The rows are grouped in 4 different ways at once. Each group adds its own fixed numbers to the row, and there is some noise. The rows also spread widely along 15 directions, which tell nothing about the answers.
In the rows, zero is written as 128.
Some rows, each with its group in each grouping after it:
[147  90 124 155 129 127 148 180 117 109 171 123 136 164 120 123  64 116
 113 200  69 167 156 123  60 154 105 146 153 106 133 144 102 110 125 218
 139 132 173 154 126 156] -> q92 Nono E (0)
[151 131 112 159 111 167 141 114  91 110 103 150 120  96 121 167 127 111
 106 121 179 120 140 129 138 121 134  93 123 150 124 137 164 164 155  94
 114 116 103  90 135 144] -> q862 Nono W (2)
[194  98  65 122 103 176  63 194  64  92 132 110 142 122 155 155 153 113
  69 101 149 142 170 124  92 124 102  81 167 110  64 145 143 141  93  78
 154 148 132 113 137 143] -> q705 fuv W (1)
[167  88  86 143  82 153 119 146 103 102 130 122 118 138 124 163  67 107
 110 131 152 173 169 119  83 124  86  97 157  84  70 170 127 163 129 115
 136 133 139 142 142 162] -> q688 timen Y (0)
[102 129 124 154 122 100 160 132 112 118 115 122 167  88 110 130 166  62
 127 156 142 104 103 103 108 170 142  90 102 164 173 119 196  62 165 207
 169 126 134 115 154 140] -> q705 timen F (3)
[ 64 185 181 153 123 149  90 127  84 117 151 206 165 130 117  70  92  82
 152  96 175 136 148 107 133  81 166 166 119 156 143 116 143  76 119 147
 148  86 114 126 105 124] -> q262 fuv E (2)
[132  99 129 157 117  93 130 205 103 137 149  80 162 124 138 123 148  76
 100 167 107 127 108 120  93 190 146 101 114 161 153  89 151  82 127 188
 139 148 160 116 113 133] -> q92 Nono F (1)
[ 92 122 149 212 129  80  94 151 114 132 175 142 199 109 119 134  76  54
 119 127 173 160 127 107  88 182 127 110 124 132 111 127 145 159 138 140
 141 127 184  89  99 135] -> q206 fuv Y (3)
[129 141 136 185 156 113 116 155 107 127 173 165 159 142 147  86 128 103
 145 130 122 131 117 102 100 140 117 168 130  90 104 149  90 166  89 159
 155 119 152 125 125 112] -> q262 timen F (0)
[149 118 114 140 153 121 137 105 130 141 133 137 145 108 130 129 150 140
  82 151 113 124 102  90 114 166 144 141 102 181 152 128 149 155 132 164
 182 116 114 133 131 144] -> q206 fuv F (2)
[116 153 103 154 129 177  95 134  90  97 118 151 116 146 102 102 123 111
  90 134 123 130 170  93  98  43 130 147 145 143 137 130 129  93 139 129
 169  74 102 139  95 148] -> q862 fuv F (1)
[185  96  75 100 102 159 149 125 112 103 107 117 123 105 137 141 149 122
 118 139 119 143 125 124 102 133  75 103 148  98  94 187 162 114 114 170
 163 129 118 172 179 156] -> q688 timen F (2)
[173 146  46 183 146 145 173 139 117 113 138  94 135 184 153 107 169 134
  84 169  55 144 127 100  79 192 125 122 130  68 151 177 133 156 122 174
 157 123 147 113 147 148] -> q206 timen W (2)
[144 136  62 185 140 128  90 122 124  69 148 117 169 149 120  69 147  75
 107 162  71 121 141 123 135 133  85 141 167  94 153 148 160 137 135 150
 182  81 179 135 150 163] -> q92 Nono Y (1)
[148 100  52 176 129 148 128 153  75  84 113  86 108 143  83 149 134  84
  86 181 117 108 176  86  62 107 118  66 167 126 144 140 150 134 161 148
 194 122 135  95 156 151] -> q862 fuv Y (3)
[145  99  83 160 112 122  98 168  83 141 135  91 151 197 146 121 152 135
  75 142  89 102 175 114 119 143 142 129 142 135 121 133  82 179  75 110
 164 151 175  84 117  75] -> q705 timen Y (3)
[138 175  46 179 125 160 114 169  70 102 129 107 139 171 165 122 164 102
  52  85 146 165 163  93  75 171 159  75 121 104 129 153 168 129 153 105
 157 111 112  92 124 168] -> q862 fuv W (1)
[177 115 119 174 157 108 123 100 137 146 173 139 168 115 136  86 127 125
 125 158 112 131  95  96 103 190  97 150 145 110 135 143 134 186  96 157
 186 120 154 152 147 157] -> q92 fuv W (2)
[139 115 108 107 160 138  91 133 107 130 120 166 152  85 143 165 140 148
  43 115 121 116 141  75  95 113 162 145  87 243 126 106 132 132 145 138
 189 101  86 132  99 154] -> q688 Nono F (1)
[139 114 159 120 112 122 121 141 125 164 129 130 164 147 155 117 151 147
 106 125 122 110 121 151 196 143 157 169 105 181 138  95 108 132  67 108
  96 143 164 116  93  66] -> q688 fuv W (2)
[168 102  88 161 128 128 106 181  84 119 140 109 141 115 152 165 146 103
  97 112 160 152 132 121  76 135  91  81 146 101  59 160 122 178 108 109
 149 134 144 125 134 142] -> q862 fuv W (1)
[133 129 134 114 108 139 140 119 114 127 105 147 174  76 127 173 148 116
 105 122 149  94 124 107 127 167 149 110  91 179 142 147 182 125 136 130
 116 143 125  78 129 111] -> q688 timen F (2)
[ 85 144 134 125 110 106  73 119 135 158 151 132 193 184 126  82 110 112
  95 128 109 147 157 103 101 122 124 174 126 152 148 126 126  86 111 149
 172  76 180 169  73 128] -> q862 fuv Y (1)
[154 103  95 164 131 154 125 190  79  88 165 135 138 112 125 154  87  91
  94 151 128 179 155 101  30 174 118  98 156  93 108 169 151 144 140 187
 155 159 141 102 151 170] -> q206 fuv F (1)
[159  81 170 105  66 127 158 114 130 167 110 120 124  75  87 159  92 103
 150 179 175 103 108 113 107 133 115 103 130 150 136  96 174  78 140 146
 128 134 127 160 123 153] -> q262 timen W (0)
[ 61 101 158 131  70  97 121 150 113 163 142 116 157 194  86 140  43 109
 118 177 107 161 190 107  82 151 158 132 121 172 173 124 118  98 130 181
 135 133 196 117 100 112] -> q705 Nono Y (2)
[ 70 113 105 112  88  94  72 197  83 121 115  88 157 166 102 143 157  77
 108 130 117 139 169 116  94  86 116  88 125 157 122 131 129  55 114 150
 176 108 180 138 127 103] -> q705 fuv F (1)
[149 120 107 186 126 144 122 180  74 110 154 106 139 174 113  77 129  99
 125 188  75  89 157  97  97 147 151 123 166 118 172 121 112 135  95 163
 162 147 160  76 145 103] -> q92 timen E (2)
[ 87 117 157 124 111  66 123 127 126 177 140 135 201 108 107 169  94  96
  98 137 149 130 132  77  48 186 143 109  88 192 145 131 158  97 153 173
 172 122 163 116 100 144] -> q262 timen E (3)
[176  97 102 133 136 157 140 107 126 118 152 137 143 119 105 114  89 122
 117 203  81 124 150  96  55 153  90 152 178 108 159 153 156 119 133 198
 177 120 156 160 143 182] -> q862 Nono W (1)
[101 152 141 151 118 160 150 189  75 122  92 130 119 121 140 131 195  95
 138 123 161  95 119 131 134  43 147 100  97 140 102 104 122  58 108 135
  99 102  92 128 105  96] -> q92 timen W (1)
[107 132  81 184 122 107  78 133  87 124 157 133 132 194 113  76  89 108
 110 128 114 163 171  77 101 146 159 137 149 163 162 112  93 173 130 140
 243 105 146 137 164 150] -> q206 timen W (0)
[143 107 123 155 113 146  83 141 100 110 163 155 153 131 122 113  70 110
 104 136 129 157 164 124 121 140 129 152 168 148 130 122 130 159 112 126
 158 140 166 118 135 140] -> q206 fuv W (1)
[162 165  77 203 125 156  98 143  83 118 140 126 160 147 171 111 165 105
  75  93 143 115 137 101 113 156 139 105 130  94 108 163 142 198 110  58
 126 115 124  64 119 129] -> q92 timen E (1)
[127 110 114 141 109 128 132 138  95 123 124 139 151  79 123 187 118  88
 127 123 168 141 135 110  85 141 109  81 120 135  99 159 165 141 151 135
 135 129 135 112 146 158] -> q688 Nono W (1)
[136  91 103 167 126 124 135 218  90 112 133  84 131 162 122 153 150 109
  81 190  71 121 155 137 113 129 148 114 135 155 145  98  95 123 108 152
 122 158 186  84 118  91] -> q206 fuv W (1)
[151  96 126 109 102 136 131 119 114 159  82  99 135 102 105 167 174 136
  78 174 115  47 127 110 140 118 147 118 112 215 170  97 162 117 131 118
 134 127 131 102 109 108] -> q862 Nono F (1)

New rows. What belongs after each?
[171  98  73  94  72 183  98 127 115  71  90 115 123 123 108 149 121 111
  82 135 121 151 175 166 174  67  81 116 167 130 112 141 173  87 135  90
 123 109 150 150 137 158] -> q688 fuv W (1)
[139 140 127 148 103 163 114 197  46 158 113 108 138 112 136 166 164 108
  95 102 183  85 145  59  37 118 166  60 102 142  93 126 140 115 106  95
 123 138  77  75  87 113] -> q92 timen F (1)
[173 106  97 164 119 147 151 181  92  94 115  87 110 107 132 133 173  89
 105 163 128 125 103 135 129 137 125  81 133 116 125 122 165 114 121 154
 130 144 121 111 149 132] -> q206 fuv F (2)
[116  82 169 125  74 127 126 155  88 135 113 119 140  92  92 162 101  77
 140 150 182 113 136 147 144 110 136  96 140 188 133  92 169  83 129 144
 133 147 146 120 142 114] -> q206 fuv E (3)
[107 137 110 106 102 130  91 193  81 135 103  87 186 171 146 151 191 112
  58 110 116  82 170 116 115 114 164 107  93 177 125 104 147  57 109 109
 119 118 152  85  67  88] -> q262 Nono Y (3)
[136  93 129 144 154  88 128 124 154 134 142 140 179 103 107 152 119 109
 104 185  92 113 118 101  77 116  73 152 120 129 104 154 111 128 122 184
 164 103 175 153  94 138] -> q262 timen Y (3)
[146 118  76 138 139 160 110 143  96  59 129 163 161  98 131 173 114  95
  89 116 141 152 175 116  59 105  79 105 144 109  68 190 150 129 152 162
 167 110 128 132 140 162] -> q862 timen Y (3)
[154 104  63 129  90 135 149 118 128 122  75  57 122 154  92 138 185 108
  80 186  80  90 127 123 147  94 101 101 137 138 160 126 164  82 139 129
 159  98 149 144 126 134] -> q206 timen F (3)
[123 133 102 174 113 138 141 151  65 113 126 127 119 111 109 163 100  86
 102 127 178 135 152  68  48 171 169  53 115 161 152 130 182 134 190 147
 169 122  87  83 161 186] -> q92 Nono E (0)
[113 129 118 180  95 138 146 147 101 101 135 131 119 156 125 111  91  89
 130 146 132 175 146 144 126 115 121 125 146 105 130 157 127 124 140 162
 133 116 150 135 154 145] -> q92 timen E (1)
[168  93 120 176 141 155 127 158 103  81 134 149 118  79 104 133 120  79
 145 194 124 104 122 130 109  57  69 126 180 104  98 124 107 132 116 148
 134 116 147 139 128 134] -> q862 timen W (1)
[158 112 120 191 129 181 156 153  81  77 148 163 113 120 122 147  72 104
 110 156 146 145 170 142 110 120 125 134 169 104 116 161 125 174 137 145
 107 157 138  74 140 129] -> q862 fuv E (3)
[ 87 108 190 116  79 123 151 196  57 173 122 128 131 119 123 188 123 117
 150 102 206 127 142 115  87 132 163  84  94 165  84 141 118 125  91 148
  97 170 116  90 129  67] -> q92 fuv F (2)
[175 108  94 144 108 125 135 148 111 107 115 100 157  91 137 154 150  88
  89 146 132 104 117 110 111 189 135  76 116 150 151 116 189 114 149 134
 145 144 135  92 150 148] -> q688 timen E (0)
[187  84 116 167 132 106 144 180  96 129 149  97 133 104 149 114 152 100
 106 171 128 116  88 114 116 197 151  95 131 156 143  80 137 138 115 170
 165 166 132 113 156 138] -> q262 timen W (2)
[123 116 104 168 160 112 185 195 115  94 139 113 127 154 120 137 156 104
 122 201  76 132 135 130  85 133 117 125 121 108 147 136 100  92 132 226
 137 132 177 127 139 115] -> q862 fuv W (0)
[147 153  79 190 100 159 145 138 123  97 124  97 138 178 149  89 133 101
  58 149 100 153 143 135 147 166 158 128 123 117 177 122 170 107 159 133
 112 113 138 106 101 155] -> q92 timen Y (1)
[136 148 125 117 124 135 105 175 115 107 142 132 206  97 172 121 158  85
  88 100 130 142 111 130 113 177 128 122  96 138 116 126 192  53 117 156
 109 121 136 128  89 143] -> q688 Nono F (2)
[ 86 159 132 174 120 109 146 140 112 175 127 115 164 203 151 118 156 136
 109 118 118 130 142 127 135 130 147 150  92 123 125 145  92 138  98 121
 105  97 166 116  78  92] -> q92 Nono W (3)
[ 94 121 187 154 115  90 111 123 139 144 160 171 195  81  89 125  61  69
 143 167 145 135 117  99  95 151 127 149 124 169 156 103 150  92 145 172
 141 117 181 129  92 147] -> q262 timen W (1)
[104 149  91 169  98 138 169  86 108  94 127 143 129 153  75 149  77  99
 116 158 131 165 173 103 109 192 150 104 135 118 196 186 195 158 194 163
 151 129 159  67 186 164] -> q262 fuv W (2)
[156 127  84  96 103 177  77 108  87 109 104 126 158 128 100 135 176 123
 110 129 122  68 176  90 102  77  94 105 154 125 118 162 173 117  96  98
 173 106 129 119 140 117] -> q705 fuv Y (2)
[115 162 130 139  99 168 169 148 109 101 114 131 134 142 127 101 138  97
  96 156 114 130 135 132 135 140 172 145 107 130 184 123 184  34 156 180
  97 123 125 102 101 135] -> q262 timen F (1)
[118 142 113 184 157 122 115 150 103  98 145 146 150 110 121 110 143  79
 127 131 152 127 124  89  91 118 124 110 116 126 119 126 142 124 145 164
 178  90 116 135 135 157] -> q92 fuv Y (0)
[127 136  92 132 112 175 134 143  45 133 111 157  97 146 155 153 137 147
 104  75 179 155 170  91  86 112 172 103 115 158  95 160 120 171 127 132
 185 129  64 123 183 139] -> q206 timen W (1)
[114 104 113 150 114  97 120 203 104 134 101  81 131 169 141 167 173 115
  65 153  99 115 136 144 151 104 145 105  90 188 124  97  87 121 112 120
 103 118 161  99  75  80] -> q862 Nono F (2)
[ 77 122  99 123  92 112  99 154  77  94 124 123 135 165  91 127 101  77
 118 127 136 167 183 116 111 124 137  98 142 173 158 143 152  94 153 177
 201 115 157 130 176 134] -> q862 fuv F (2)
[118 148 160 163 144 158 124 198  93  93 165 170 178 125 164 105 149  90
 130 133 125 116 136 153 132 118 139 170 124  92  99 139 122 107  84 163
  73 146 167  82  93  77] -> q262 fuv Y (1)
[171  71 170 136 112 132  91 120 107 171 166 161 158  70 116 149  47 119
 128 156 173 116 138  94  69 156 116 137 167 173 110 107 134 176 110 125
 155 149 145 130 115 153] -> q862 Nono W (1)
[144 144 112 171 125 138 107 151  77 121 144 134 180 115 168 123 169  90
 110  99 164 105 131 107 111 195 153  92 116 124 122 139 177 162 108 117
 138 146 126  63 142 118] -> q705 Nono Y (2)
[104 140 117 112  88 139 113 131 101 101  96 129 146 119 123  95 144  71
 126 104 160 146 130 145 175  87 138 113 124 184 147  83 183   7 148 153
 170  87 114 182 138 155] -> q688 timen W (3)
[111 166 120 150 163 121 113  75 126 124 138 177 200  98 124  99 169 107
 123 134 117  79 124  60  92 156 136 145  96 160 170 150 170 130 136 172
 201  90 125 115 135 135] -> q705 timen Y (2)
[127 177  84 157 106 145 133  64 129 116 118 153 186 141 155 129 144 120
  84  85 139 133 146 111 153 203 150 127  95 119 156 191 193 178 148  95
 123 114 138  68 136 133] -> q688 timen Y (2)
[133 124  84 198 157 119 149 166 102  83 137 132 123 112 133 173 108  88
  48 138 144 189 134 108  67 161 149  89 102 153 123 140 143 140 198 172
 165 120 115  93 129 192] -> q262 fuv E (3)
[143  91 156 122 116  97 166 101 160 174 133 136 169  79 127 163 109 128
 103 160 143 147  84 108  87 190 113 140  94 167 123 138 165 112 140 198
 152 131 138 169 113 160] -> q206 timen F (3)
[205 107 114 142 133 141 185 114 127 161 139 106 132 126 162 102 151 150
  97 180 105 106  89 102  90 200 128 136 131 122 156 133 151 141 107 184
 151 143 117 148 139 145] -> q862 timen E (2)
[128  84 176 120  70 107  92 167  87 184 141 124 147 121 141 143 102 105
 149 105 195 137 124 109  96 134 121 107 127 147  72 110 109 130  72 116
 150 146 129 160 120 108] -> q705 timen F (0)
[134  75 159 132 108 130 148 182  71 129 152 150 104 112 118 156  72 115
 147 140 178 166 148 122  87 148 150 108 139 171 112 111 117 127 130 193
 164 168 115 141 177 140] -> q92 fuv W (0)
[118 110 167 184 101 120 147 139  75 144 172 165 152 103 121 123  62  81
 190 123 207 155 135 109  75 174 125 112 159 100  97 155 131 166 109 169
 150 160 143 115 171 135] -> q92 timen W (3)
[161 104 109 130 170 151 125 124 135  84 143 173 147 106 105 138 120 137
  99 185  76 114 158 115 109 103  97 171 147 152 142 137 112 131 131 177
 167 111 155 139 129 141] -> q862 fuv W (0)
[119 144 103 152 127 145 138 148  88 157 106 123 145 155 139 188 159 152
  79 105 142 116 160  99  75 102 126 103  91 131  82 172 104 161 116  93
 114  99 119  98  83 118] -> q92 Nono W (3)
[148 124  95 197 124 130 127 151 106 119 157 122 142 149 131 117  92  96
  97 138 133 180 137  96  56 148  98 112 146  77  95 166 114 155 126 146
 160 117 140 137 108 167] -> q92 timen F (3)
[139 114  64 189 140  99 104 145 137  99 145 105 153 162 130 115 124  97
  54 164  73 178 137 110 103 147 101 132 133 126 132 139 112 132 140 153
 184  97 172 141 104 161] -> q705 timen F (3)
[159 107  58 154 114 160  59 163  78  65 141 130 122 181 124  93  96 110
  74 130 106 146 202 109 120 105 133 131 180 157 131 105 102 152 126 112
 209 112 135 128 146 145] -> q862 timen Y (0)
[175  90  99 162 133 170 100 144 108 100 113 131  90 126 109 140 101 131
  69 169 112 128 146 119 120  39 101 130 154 155 100 113  91 154 126  98
 141  88 106 147  76 151] -> q862 Nono F (2)
[134 104 132 105 121 145 114  92 120 126 130 162 155 115  93 149 102 150
 101 150 115 106 166  94 114 132 132 151 131 196 155 146 150 151 129 158
 176 125 134 120 146 125] -> q92 fuv Y (2)
[156 144  90 164 100 170 121 126 111  87 120 119 138 126 127 124 129  86
  92 124 156 149 140 126 127 137 117  99 136  94 123 140 194 117 151 111
 130 104 120 124 126 173] -> q206 fuv Y (0)
[ 57 166 170 126  80 138  65 122  95 155 140 165 202 164 127  93  89  90
 135  83 176 141 178 107 109  95 136 152 122 139 117 127 149  62 100 116
 140  82 147 148  66 122] -> q705 Nono Y (3)
[111 159  97 143 163 127 104 114 124 109 138 168 185 118 131 135 156 121
  93 116 120 133 143  76  67 123 109 131  96 124 111 182 145 135 131 162
 177  81 129 135 113 147] -> q705 fuv Y (2)
[170 117  96 187 145 124  87 186  82 128 186 128 171 146 188  84 114  98
 109 104 136 169 131 103  85 206 129 116 149  99  93 129 114 178  80 129
 162 149 148 114 131 148] -> q688 Nono W (2)
[141  79 152 161 103 100 164 169 111 127 111 102 126  88 116 152 148  76
 151 179 155 106  90 157 161 126 119  86 127 167 132  83 129 106 127 160
 117 148 157 126 146  98] -> q862 timen W (2)
[137 129 108 146  98 147 147 155 102 144 127 106 134 173 127 145 101 123
  88 155 115 143 158  99  55 138 128 106 128 113 126 159 123 115 122 142
 121 117 140 120  92 135] -> q862 timen E (2)
[159 108  94 152 156 137 150 163 105 117 136 128 134 113 139 171 151 131
  66 158 115 116 134  92  53 151 136 113 108 127 111 157 133 162 138 168
 143 142 124  93 122 143] -> q262 fuv Y (1)
[111 126 113 168 137  93 140 184 100 141 123 121 130 130 169 160 151 113
  55 109 157 167 113 100  90 169 191  86  53 208 128  93 114 121 160 158
 166 120  93 118 112 146] -> q705 timen E (0)
[111 147  99 199 122 112 119 152 110  76 145 146 193 119 151 144 124  60
  94 121 133 150 145 141 128 192 133 110 122 124 141 165 167 155 163 136
 118 131 191  56 143 125] -> q862 timen E (1)
[160 121  93 133 122 141 180 142 106 117 108 111 151 106 134 177 181 113
 116 160 117 102 118 107  67 165 101  78 109  99 119 192 169 123 123 174
 132 142 137 104 167 123] -> q705 timen E (2)
[166  94  69 188 145 117 155 149 101 121 133 112  94 156 161 126 136 137
  83 142 121 149 126 102 122 172 163 119 115 152 136 121  92 212 138 150
 188 145 112 114 171 141] -> q688 timen Y (0)
[135 137 111 167 106 173 119 162  90 117 124 128 128 166 113 136  95 128
  59 152 105 135 174  99 113 125 184 122 122 176 165  96 120 117 138 106
 112 129 123  69  74 124] -> q206 timen W (2)
[159 112  39 170 131 126 144 167  96  57 119  86 103 142 123 120 167  84
  90 158  90 158 124 118 106 144 108  73 142 118 137 151 146 121 154 187
 199 117 123 141 194 166] -> q92 timen F (2)
[119  87 151 113  67 132 104 128  89 130  94 125 116 100  97 140 118  86
 159 128 191 110 131 146 172  73 110  96 149 182 114 104 157 115 118 115
 151 116 125 151 160 113] -> q862 Nono F (2)
[159 132 119 135 104 156 119 128 110 119 130 144 182 102 139 166 114 124
  74 113 155 114 156  95  85 189 148 109 107 152 127 141 177 143 145 107
 116 140 120  74 102 139] -> q92 timen Y (0)
[ 93 114 139 115  89 134 110  75 115 116  90 162 111 118  95 132 111 116
 122 116 175 143 146 130 191  65 141 131 115 215 145 111 151 119 151 134
 184  86 103 168 158 133] -> q705 fuv Y (2)
[ 76 139 104 139 125 104 111 137 119 120  85 115 147 134  85 169 180 102
  92 137 124 111 140 102 130  63 125  88  83 188 138 123 129  86 147 120
 160  71 142 127 104 120] -> q705 fuv W (2)
[182 115  97 128 123 158 123 139 124  95 109 115 124 101 111 146 143 116
  66 161 119 119 130 111 117 119 126 108 122 156 143  92 170  81 158 121
 142 107 114 131  98 179] -> q262 fuv W (0)
[131 104 162 134  75 147  84 179  63 133 151 126 159 147 132 113 101  94
 137 120 176 108 173 142 144 152 163 119 162 158 130 103 142 137  78 113
 115 175 162  72 133  69] -> q862 fuv Y (2)
[ 99 116 127 131 105  81 105 128 127 170 137 104 177 154 134 115 132 107
  95 117 145 152 124 110 114 158 134 129 104 173 127 112 148 100 120 156
 183 103 155 169 110 138] -> q206 fuv Y (3)
[156 142  73 154 145 138  98 150 114  94 134 132 192  95 164 180 159 103
  27  93 151 140 143 102  67 193 133  86  94 139 104 163 192 154 166 106
 134 118 130  75  97 162] -> q862 fuv Y (1)
[161  56 133 142  93 114  87 143  96 127 133 113 118 100  84 120  68  87
 119 175 152 124 139 112 129 128 137 101 174 224 165  48 140 119 134 137
 204 137 136 143 153 157] -> q862 timen W (2)
[102  76 143 149 127  95 123 172  88 135 118 127  95 121  71 165 121 100
 159 173 144 114 132 111 106  34 104 100 136 163  93 116  64 144 102 156
 178 115 145 152 147 104] -> q262 fuv W (2)
[104 174 114 178 128 102 100 124 120 119 123 120 182 139 134  73 187  71
 115 122 119 107  96 110 156 138 133 131 100 129 156 119 157 103 123 122
 152  80 149 112 104 116] -> q262 timen F (2)
